Each new row is followed by its nearest point in the smallest flat space through zero that holds the last named rows.
In the rows, zero is written as 128.

J742 (5 x 14):
[[166 108 116 153 147 132 101 119 131 150 151 144 128 138]
 [122 161  97 167  87 144 145 140 125 152 170 117 139 141]
 [135 147  88 101 107 134 124  92 147 164 179 108 136 177]
 [153 111 131 148 139 156 122 143 146 175 158 151 127 174]
 [169 120 112 138 132 166 136 136 123 147 161  97 143 154]]
New rows:
[ 96 166 140 148 106 160 110 149 146 157 162 124 168 125] -> [112 151 118 153  99 141 146 146 132 150 151 131 132 144]
[154  90 167 106 120 134 146 148 103 139 117 124 100 132] -> [139 107 154 117 149 148 138 148 128 125 111 125 128 136]
[122 114 107  98 111 136 168 107 113 165  88 145 136 146] -> [114 132 134 102 124 132 137 126 139 135 127 125 126 148]

J552 (5 x 14):
[[108 130 136  95  88 128 106 142 157 113 165 103 125 180]
 [135 127 112 137  76 146  88 113 135 112 109 111 130 153]
 [145 114 147 105  76 154 114 117 119 100 182 173 142 163]
 [186 150  95 142  91 126 136 140  85 168 118 153 140 120]
 [165 129 118 133 107 125 107  91 122 107 133 172  98 146]]
New rows:
[122 144 149 107 129  87 144 125 115 123 139  92 114 103] -> [118 136 129 119 148 110 140 141 137 139 134 116 118 128]
[181  98  98  93 113 114 123 132 141  98 140 130 123 115] -> [146 132 123 124 112 124 121 120 125 124 138 145 117 142]
[145 127  80 112 121 137 119 110 121 131 140 103 147 135] -> [137 134 116 130 104 131 118 132 125 135 122 119 132 137]

J79 (5 x 14):
[[120 126 159 153 114 131 125 130 131 123 118  90  89 142]
 [124 161 133 140 148 124 143 124 132 127  97 121 154 107]
 [166 145 134 169 151 153 158 163 118 100 125 113 141 137]
 [ 98 174 144 159 107 155 140 119 138  86 124 130 161 123]
 [132 129  99 131 119 176 147 135 130 107  65 111 135 119]]
New rows:
[124 105 155  96 176 129 104 142 114 130 100 115 139  83] -> [136 128 121 116 152 110 131 126 127 152 100 121 129 112]
[149 108  76 107 132 127 130  68 133 128 131 130 173 137] -> [129 119  92  97 129 134 126 122 127 134 123 158 153 116]
[137 152 110  99 132 151 142 138 139 103 105 105  99 197] -> [138 114 120 137 116 157 134 141 126 114 110 111 110 139]

J50 (5 x 14):
[[142 170 200 117 119 109 166 113 129  93 149 105 143 112]
 [168 119 154 133 165  92 129 188 101 117 116 127 160 130]
 [110 175  80 140 154  88 133 130 134 109 166  78  76 135]
 [126 129  94 123 143 116 120 124 116 136 147 132 105 131]
 [110 124 103 181 111 146 135 104 152 125 152 148 139 134]]
New rows:
[117 113 170 140 151 118 132 121  86 116 121 133 113 127] -> [143 129 147 117 135 118 133 132 114 125 133 133 136 123]
[162 133 121 114 143 111 115 122 160  70 156 135 136 138] -> [136 141 133 138 138 110 139 129 123 116 150 125 130 127]
[ 95 135 129 124 133 152 109 131 136 132 137 151 121 124] -> [119 122 117 127 119 141 123 115 133 136 127 135 123 129]
[140 103 106 161 141  70 127 132  70 109 170 133 145 117] -> [154 127 110 153 164  90 135 143  99 121 173 152 137 131]
[124 117 159  71  92 127 144 126 137 123 141 114 131  98] -> [130 139 168  87 112 136 137 107 124 127 120 121 124 116]
[126 144  85 108 137 126 135 150 137 104 157 112 125 136] -> [123 142 104 133 143 110 127 134 127 123 142 111 108 132]

J965 (5 x 14):
[[ 99  98 109 110 108 116 157 125 174 129 146  96  84 107]
 [165 104 122 133 126 131 128 147 156  77 145 155 123 165]
 [140 111 172 159 130 114 115 112 108 130  95 121 101 121]
 [ 93 129 123 138 118 145 150 118  87 157 131 146  86 126]
 [ 74 137 148 152 131 131 164  91 130 113  86  83 117 103]]
New rows:
[118 157 128 155 126 101 115 150 163  89 162 124 116 105] -> [132 119 123 123 127 123 133 131 157 107 132 117 131 129]
[155 145 133 119 154 143 132 136 149 123  92 112 135 131] -> [137 135 137 131 136 124 121 126 139 112 116 117 152 128]
[138 147 134 114 138 117 113 138 116 163 135 130 110 156] -> [139 128 128 122 126 125 112 135 110 155 137 141 124 127]

J961 (5 x 14):
[[101  76 158 105 148 115 105 167  71 141 128 138 117 181]
 [ 85  85 129 131 146 161  83 181 139 114 149 152 133 183]
 [111 121 162 106 139 103  89 132 101 113 178 141 152 179]
 [125 125 118  99 142 125 133 141 106 155 135 141 126 197]
 [ 45 110 126 101 118 109 103 184  98 114 165 159  88 200]]
New rows:
[126 116 145 167  91 152 151 131 111 150 137 141 105 134] -> [119 120 123 129 125 130 135 138 124 132 115 128 112 123]
[139 122 134 164 134 174 121 143 125  79 149 104 139 123] -> [126 114 136 148 134 149 103 134 152 108 135 129 146 112]
[ 99 116 153 107 175 101  99 115 109 129 115 103 140 137] -> [129 107 159 119 139 112 111 130  97 128 134 126 138 138]
[143  64 160  96 157  72 122 138 144 133 114  87 111 164] -> [133  95 155 115 146 117 119 138  87 143 118 125 131 148]
[146 145 158 103  89 142 156 137  96 154 117 114 145 112] -> [146 131 135 120 128 111 145 113 106 143 113 118 124 118]
[155 159 130 133 115 143 134 170 138 132 144 117 150 113] -> [137 137 121 135 128 138 128 120 146 125 131 127 138 122]

J595 (5 x 14):
[[ 81 120 114 149  71 142 191  89 111 190 148  56 149 138]
 [131 151 138 142 108 120 193  76 139 107  93 112 140 121]
 [152 140 143 138  90 152 117  83  95 185 162 135 185 131]
 [101 131 142 167  97 135 193 112 133 159  88 100 111 114]
 [128 142 166 156  51  85 180 127 164 172  87  88 119 110]]
New rows:
[137 134 130 140  94 153 152 163 117 141 111 139  88 154] -> [117 123 138 147 123 134 136 145 130 150 110 128 108 118]
[149 138 163 139 150 116 157  91  93 145  97  90 128 112] -> [131 140 140 147 115 136 161  99 126 133 106 128 135 120]
[144 115  89 133 124 152 129 137  99 138 158 132 153 116] -> [123 122 117 125 134 150 115 119 106 143 155 129 144 136]
[118 142 165 135 159 112 162 161  98 114 143 157 113 151] -> [126 126 128 133 146 135 127 137 128 117 115 141 113 123]

J837 (5 x 14):
[[134 110 150 137 119 116 107 126 153 122 132 135  89 137]
 [144 162 106 143  86  96  95 131 108 135 105 135 102 156]
 [ 93 100 146 136 123 112 113 146  94 132  99 152 129 166]
 [125 133  91 172 123 127 118  98 158 128 146  87 149 131]
 [136 148 141 120 129  88 115 120 144  85 128 112  97 140]]
New rows:
[106 142 135 163  90 103 101 151 110 151 108 159 121 114] -> [127 127 121 143  99 120 105 139 106 151 107 149 115 151]
[129 130 114 149 167 121 112  91  98 104 166 123  92 157] -> [122 130 129 139 129 108 118 118 140 107 130 112 122 141]
[156 107 111 155 115 149 139 166 148 149 155 148  91 143] -> [146 111 131 142 108 147 114 129 146 159 136 146 103 120]
[ 94 167 135 141 137  95 153 104 122 137 165 108 100 116] -> [132 144 122 127 133 114 129 118 139 107 134 109 128 127]
[ 95 156 131 110  89 144 152  93 168 138 123  93 161 122] -> [129 139 107 137 136 135 138 113 139 125 141 104 151 117]
[119 167 163  97 152 163 159 166 115  88 130 164 126 128] -> [130 137 156  76 152 130 156 148 105 110 121 146 128 111]

J289 (5 x 14):
[[109 142 162 138 133 112 125 149 142 113  81 104 156 117]
 [112 164 125 120 167 143 106 137 156 143 147 111 112 127]
 [126 137 141  86 130 139 146 149 138 141 146  99 155 121]
 [142 130 163 155 174 135 117 125 120 121 164 169 117 139]
 [127 121 141 103  93 112 103 101 138 159 116 101 153 121]]
New rows:
[172 139 158 158 143 168 138 145  92 132 125  94 148 135] -> [133 127 156 128 143 130 143 145 123 118 135 134 145 128]
[113 165  87  92 133 111 161 116 157 132 123 103 129  86] -> [110 147  94  99 120 138 136 144 147 137 120  90 125 120]
[148 179 125 135 102 145 149  79 125 104 152 132 188  88] -> [135 118 141 113 117 126 135 126 123 134 135 125 145 127]

J818 (5 x 14):
[[108  97 114 145  96 116 134  83 151 128  91 165 100 100]
 [ 89 146  94 131 142 111 118 138 146 115 110 130  69 106]
 [103 132 161 154 144  76  93 109 154 131 132 147 118 113]
 [104 115  80 164 104  84 101 111 134 138 111 120  93  99]
 [100 119 125 167 143 124  87 119 160 140 106 126  91 129]]
New rows:
[139 124 146 121 109  85 143 115 112 175  78 136  93 106] -> [119 116 119 135 108 104 131 105 133 127 118 145 119 107]
[102 159 100 104 146 105 112 115 123 185 122 108 145 118] -> [123 138 113 136 131 104 113 138 121 131 138 111 124 122]
[115 153 105 122 151 126 142 136 111 124 101 116 113 152] -> [120 142 108 119 139 140 131 148 126 121 125 117 108 129]
[123  84  95 147 129 126 145 168 163 130 129 131 143 117] -> [128 119 110 136 118 134 126 126 127 133 119 122 120 127]
[121 100 111  88 156 127  93 143 114 136 105 139 163 174] -> [137 127 135 130 136 147 123 137 126 134 132 116 138 144]

J735 (5 x 14):
[[168  96 111 127 129 115 118 117 107 127 111 159 148 132]
 [160 130  94 127  76 132 114 132 140 117 136 166 153 135]
 [169  98 106  81 125 107 142 207  77 144 188 183 159 120]
 [138 119 129 107  84 104 142 134 116 113 166 165 178 104]
 [176  61 141 133 140 118 160 113 143 135 147 161 128 104]]
New rows:
[139  99 119 169 130  74 115  97 139  98 112 150 131 105] -> [148  99 134 141 122 114 129  83 131 117 107 143 147 118]
[124 144 154 164 145 132 108 115 119 133  96  89  91  92] -> [106 134 145 143 157 134 126 104 134 130 100  96 105 132]
[134 131 139 116 171 130 146  87 120  94 133 175 125 137] -> [137 106 138 131 140 117 134 109 121 127 120 133 135 120]
[111 111  95 114 168 133 125 113  99 143 137 108 155 142] -> [125 124 129 120 153 117 121 134  96 133 115 123 132 133]
[148 104 131 164 167  60  91  90 138 133 110  99 113 138] -> [138 102 138 145 162 121 122  87 120 129  85 118 120 131]

J129 (5 x 14):
[[126 121 149 132 108 100 153 118 129  83 149 124 124 142]
 [174 132 115  98 152 108 107 155 171  71 102 101 109 136]
 [116 146 109 168 140 101 140 133 129  93 133 109 128  97]
 [156 147 122 119  80 149 137 154 162  71 136 137 134 145]
 [102 150 150 148 140 106 137 200 110 127 177 124  96 114]]
New rows:
[ 70  93 110  70 162 112 186 163 133 129 124 103 166 130] -> [123 120 140 124 145 109 127 129 120 132 133 121 117 130]
[114 133 137 112 133 133 138 126 132 147 123  83 126 168] -> [131 117 140 113 135 124 124 125 125 137 127 128 122 139]
[136 124 141 129 126 114 149 132 162 105 133 125 105 119] -> [135 129 134 126 126 111 134 136 137  96 134 120 120 133]

J245 (5 x 14):
[[136 117 147 103 135 124 115 126  79 161 111 119  45 125]
 [173 141 165 122 128 150 140 124 158 180 144 211  80 177]
 [100 147 146 110 155 102  96 133 138  94  98 154  45 149]
 [112 137 141  89 150  96 113 143 144 111 109 157  88 131]
 [161 163 123 102 141 143 125 146  85 125  61 152  68 183]]
New rows:
[110 110 163 123 132 115 106 117 156 120 158 138 125 128] -> [107 119 146 131 133 112 119 120 161 127 155 142 116 115]
[167 162 160 117 112 110  92 123  94 118 130 164 160 151] -> [147 141 125 117 129 135 137 137 130 132 114 150 135 148]
[123 162 130 162 159 103 131 107 141 152 168 144 148 137] -> [125 127 137 148 124 134 130 118 158 131 153 144 139 132]
[120 143 151 119 160 168 115 167 107  93 120 143 131 103] -> [123 137 122 117 135 121 124 136 125 111 109 128 125 133]
[131 136  96 144 161 152 165  87 137 101 153 106  96 121] -> [118 129 128 158 124 139 120 114 127 118 134 115 118 133]
[117 148 151 105 164 124 166 142  94 165  95 102  90 137] -> [141 127 131  98 134 125 126 137  89 146 102 122  89 130]

J284 (5 x 14):
[[111 155  92 128 153 148 118 161 142 135 127 147 130 140]
 [124 135  79 159 119 149 158 114 150 142 135 134 192 106]
 [103 128 150 128 122 146  99 129 135 148 134 158 170 113]
 [121 156 142 140 138 121 105 157 117 120  79 107 160  99]
 [143 148 129 165 177 134 164 170 107 159 114  88 116 129]]
New rows:
[144  70 107 109 118 152 123 116 134 137 126 119 121 141] -> [133 113 122 122 117 127 138 109 133 126 147 135 118 137]
[141 148 152 138 121 127 116 156  97 181 168 127 165 149] -> [119 125 158 144 146 147 129 141 120 169 142 136 144 124]
[104 130  75 112 186 117 121 139 122  99 142 128 142 147] -> [121 150  84 123 143 136 126 149 142 118 124 137 118 142]

J783 (5 x 14):
[[140 107  93 141  84 115 103  97 103 130 150 150 110 103]
 [144 161 117 116 156 108 134 114 151 106 137 160 128 111]
 [155 132 110 112 157 104 132 165  94 118 126 123 113 122]
 [145 176 101  50 136 109 102  85 169 152 172 152 113 128]
 [161 166 156  73 127 105 120 110 160 162 128 117  74 138]]
New rows:
[123 103 135  98 171 121 109  98 142 141 113 149 128 134] -> [128 143 127 109 137 127 126 120 145 132 136 132 131 132]
[128 103  99 154 151 131 115 157 134 107 164 129 152 104] -> [119 118  96 141 142 130 129 140 108 106 139 142 157 118]
[ 89 130 122 147 130 125 160 130 165 128 141 163 126  99] -> [118 137 129 147 132 132 135 108 151 109 129 151 146 118]
[150 137 129 168 156  79 160 132 116  82 137 124 130 108] -> [151 136 125 158 155 104 148 143 116  88 112 151 122 102]

J41 (5 x 14):
[[165  82 123 125 135 145 164 105 165  91  92 130 110 132]
 [ 94 120 143 113 147 102 140 149 157 117  49  97 131 125]
 [105  92 133 101 136  96 162 129 175  69 100 134 211 187]
 [103 150 123 135 177 110 140 139 112 106 118  45 146 162]
 [ 85 122 135 143 112 129 135 148 121  99 120 126 149 158]]
New rows:
[125 140 142 142 127 103 135 165 160 143 100 117 143 182] -> [101 128 135 120 135 110 132 141 137 117 105 116 152 142]
[127 124 125 102 121 131 136 121 130 118 122 125 151 136] -> [128 122 128 120 131 120 134 126 139 119 126 131 147 138]
[126  70 157 113 118 155 125 128 138  98 154 119 143 171] -> [128 104 124 136 118 139 148 121 135  89 138 139 149 161]
[114 126 128  90 129 139  98 145 112 121 137 127 132 178] -> [111 134 128 130 126 122 126 135 120 121 141 126 150 145]
[122 117 103 130 123 109 128 126 125  90 152 116 126 117] -> [130 125 124 134 131 133 134 124 124 115 139 122 134 142]

J951 (5 x 14):
[[105 114 107 109 130 100 146 122 148 145 130 147 182 148]
 [110 128 139 110  77  96 126 159 115 137 180 145 140 126]
 [114 128 121 138 144  61 121 127 128 133 115 161 109 129]
 [ 99 103 113 153 129  49 130 139 138 191 165 166  95 139]
 [124 132 140  98 146 115 108 126  94 152 187 145 176 153]]
New rows:
[137 130 155 136  96 120 152 126 117 156 109 128 144 141] -> [122 124 125 125 114 127 135 134 135 131 133 128 135 128]
[ 92 159 106 109 127 110 138 116  82 140 122 141 130 145] -> [122 133 129 117 137 101 120 127 118 127 134 145 143 134]
[129 142 120 104 167 126 128 135 143 127 142 156 141 112] -> [126 131 127 119 147 117 123 120 122 129 128 137 146 137]

J831 (5 x 14):
[[ 93 123 131 106 130 141  77 131 106  94  81 105 132 156]
 [133 116 126 128 211 110 116 111 151  98  89 131 111 116]
 [133 148 129  85 111 151 127 123 108  77 139 143 125 166]
 [100 136  91  85 173 141 116 190 157  85  84 188 104 161]
 [100 189  86 145 130 117 144 132 116  81  75 140 129 211]]
New rows:
[168 153 117  72 124 107 136 132 149 144 107  87 135 112] -> [134 124 133 125 133 128 128 122 129 126 133 127 127 122]
[149 135 112 165 123 167 143 173 136 125 113 115 137 111] -> [120 130 117 140 122 124 135 146 136 147 125 136 129 127]
[114 169 112 117  96 133 115 132 139 102 153  93 174 109] -> [124 135 133 125  96 136 125 123 110 127 136 117 136 141]
[166 150 111 126 120 155 112 154 129 162 156 120 176 133] -> [129 128 129 128  98 135 136 140 125 147 149 132 133 124]
[137 143  80 100 106 117 104 155 157 152 145  95 104 110] -> [120 119 125 125 115 134 125 153 135 148 133 137 128 118]

J864 (5 x 14):
[[103 134 140 105 165 114  60 121 128 124 109 115  97  88]
 [131 123 128  65 114 139  88 174 167 136 157  85 119 131]
 [ 90 156 149  83 129 121 107 139 100 177 140 158 102 127]
 [101 128 132 117 109 144 109 172 102 122 186 119 177 104]
 [104 118 149  87  64 156 138 192 121 154 123  83  96 135]]
New rows:
[104 168  97 116 135 145 118 103 162 134  98 126  90 135] -> [133 133 131 112 142 118 117 113 145 140 102 129  92 135]
[117 168 153 121 140 151 124 105 112 164 154 168 160 115] -> [109 151 132 121 141 119 124 121 100 151 159 172 147 128]
[118 128 153 147 111 127 102  89 130 128 115 153 168 105] -> [119 131 128 148 144 122 121 114 110 118 129 142 142 111]
[ 90 115 168  88 102 110 141 119 115 163 153 117  90 120] -> [101 139 146  95 109 132 124 149 110 162 125 131  99 131]
[115 162  99 151  94  93 104 143 123 126 100 168 100 104] -> [111 135 138 133 135 122 124 118 108 136 110 140 111 118]

J731 (5 x 14):
[[154 101 128  93 109 154 136 103 135 105 140  95 141 146]
 [100  85 137 127 124 146 121 145 137  89  72 111 156 127]
 [108  89  87 127 133 145 110 142  92 130 153  91  91 124]
 [115 117 154 133 151 124 148 148 135  54 133 115 132  95]
 [106 108  94 167 128 120 116 131 174  82 185 120 149  99]]
New rows:
[134 133 117 186 146 149 131 118 131 108 121 127 129 140] -> [117 125 123 142 130 124 124 134 139 120 131 131 135 120]
[144 144 104 166 121 158 177 126 143 118 131 117 168 102] -> [130 129 129 136 124 124 131 121 156 108 142 131 148 122]
[142 129 163 158 128 130 157 143 131 115 123 114 108 116] -> [129 136 149 126 142 122 142 137 122 106 126 129 122 115]

J607 (5 x 14):
[[ 92 132 112 126 113 106 105 107 126 165 159 169  85 148]
 [133  95 116 130 173  54 106 118 107 162 133 124 138  83]
 [114 127 135 120 154  95 101 142 106 131 118 114  72 124]
 [100 128 113 104 113  82 120  86  95 147 104 100 115 105]
 [140  98 142  92 135  97 161 140 121 134 160 128  84 109]]
New rows:
[141 145 119 126 118 124 147 124 143 137 123 133 176 125] -> [137 125 120 134 118 137 141 114 136 130 128 130 172 121]
[126 137 144 142 155 131 126 145 103 118 122 137  98 115] -> [130 128 138 130 149 123 115 150 123 120 123 122 102 130]
[140 123 139 159 136 137  93 137 124  81 171 140 176 140] -> [145 128 128 158 147 148 117 145 147 124 133 145 162 135]
[139 183 115 178 135 122 148 186 131 113 159  70 112 126] -> [141 133 144 135 148 144 123 160 130 105 116 115 116 134]
[122 111 108 137 132 136 112 125 119 100 140 133 135 134] -> [128 131 126 137 132 132 121 130 131 129 128 133 134 132]
[127 109 121  94 186 103 141 122  97  73 114 130 124  70] -> [147 106 139 112 158  93 137 140 109 121 114  93 124  92]

J862 (5 x 14):
[[ 99 152 114 128 116  96  94 122 129 157 147 116 156 144]
 [ 97 120 154 113 151 119 111 127 160 104 136 111 111  97]
 [103 171 182 114 150 122 122 117 116 147 149 141 133 156]
 [118 164 179 132 139 112 149 119 166 104  97 153 109 100]
 [126  81 128 146 157  81 134 128 132 131  98 144  88 121]]
New rows:
[156  80 117 123 103 146 140 126 148 134 169 157 113 142] -> [147 100 112 128 129 148 136 135 112 125 130 124 122 132]
[101 127 104 149  92 137 111 123 161 123 163 125 148 142] -> [117 140 103 125 106 127 106 129 139 131 142 107 153 122]
[144 119  96 121 124 120 133 132 134 112 148 127 132  82] -> [132 113 105 129 116 134 124 133 143 112 124 113 129 106]
[ 95 135  99 107 123 139 159 149 149 150 135 122 141 120] -> [124 135 117 126 116 132 120 129 135 126 134 118 140 122]

J409 (5 x 14):
[[134 135 118  70 129 147 135 122 135 150 108 134 167 156]
 [141 106 127 144  91 130 145 148 122 127 101  71 168 145]
 [104  98 137 122 150 107 138 137 128 125 151 158 141 111]
 [179 128 142 109 132 148 132 107 169 170 173 118 116 168]
 [131 149 154 129  98 119 128 153 127 129 121 154 125 119]]
New rows:
[105 117 142 142 128 139 126 100 127 127 102 169 125 139] -> [116 136 126 120 135 126 124 127 123 123 123 147 125 119]
[142 138 118 107 132 124 155 102 148 104 169 166 127 112] -> [126 128 135 113 149 125 126 120 139 137 154 159 117 125]
[129  91 148 111  91 114 135 136 110 120 125 125 126 128] -> [127 115 142 133 111 117 139 148 127 128 126 126 147 126]
[110 126 129 135 145 134 132 124 149 152 113 133 112 108] -> [123 129 125 128 139 127 124 122 128 126 133 137 120 123]
[166 128 118 143 134 120 162 131 134 129 127  70 132 120] -> [146 111 123 151 118 134 134 125 132 130 130  81 133 142]
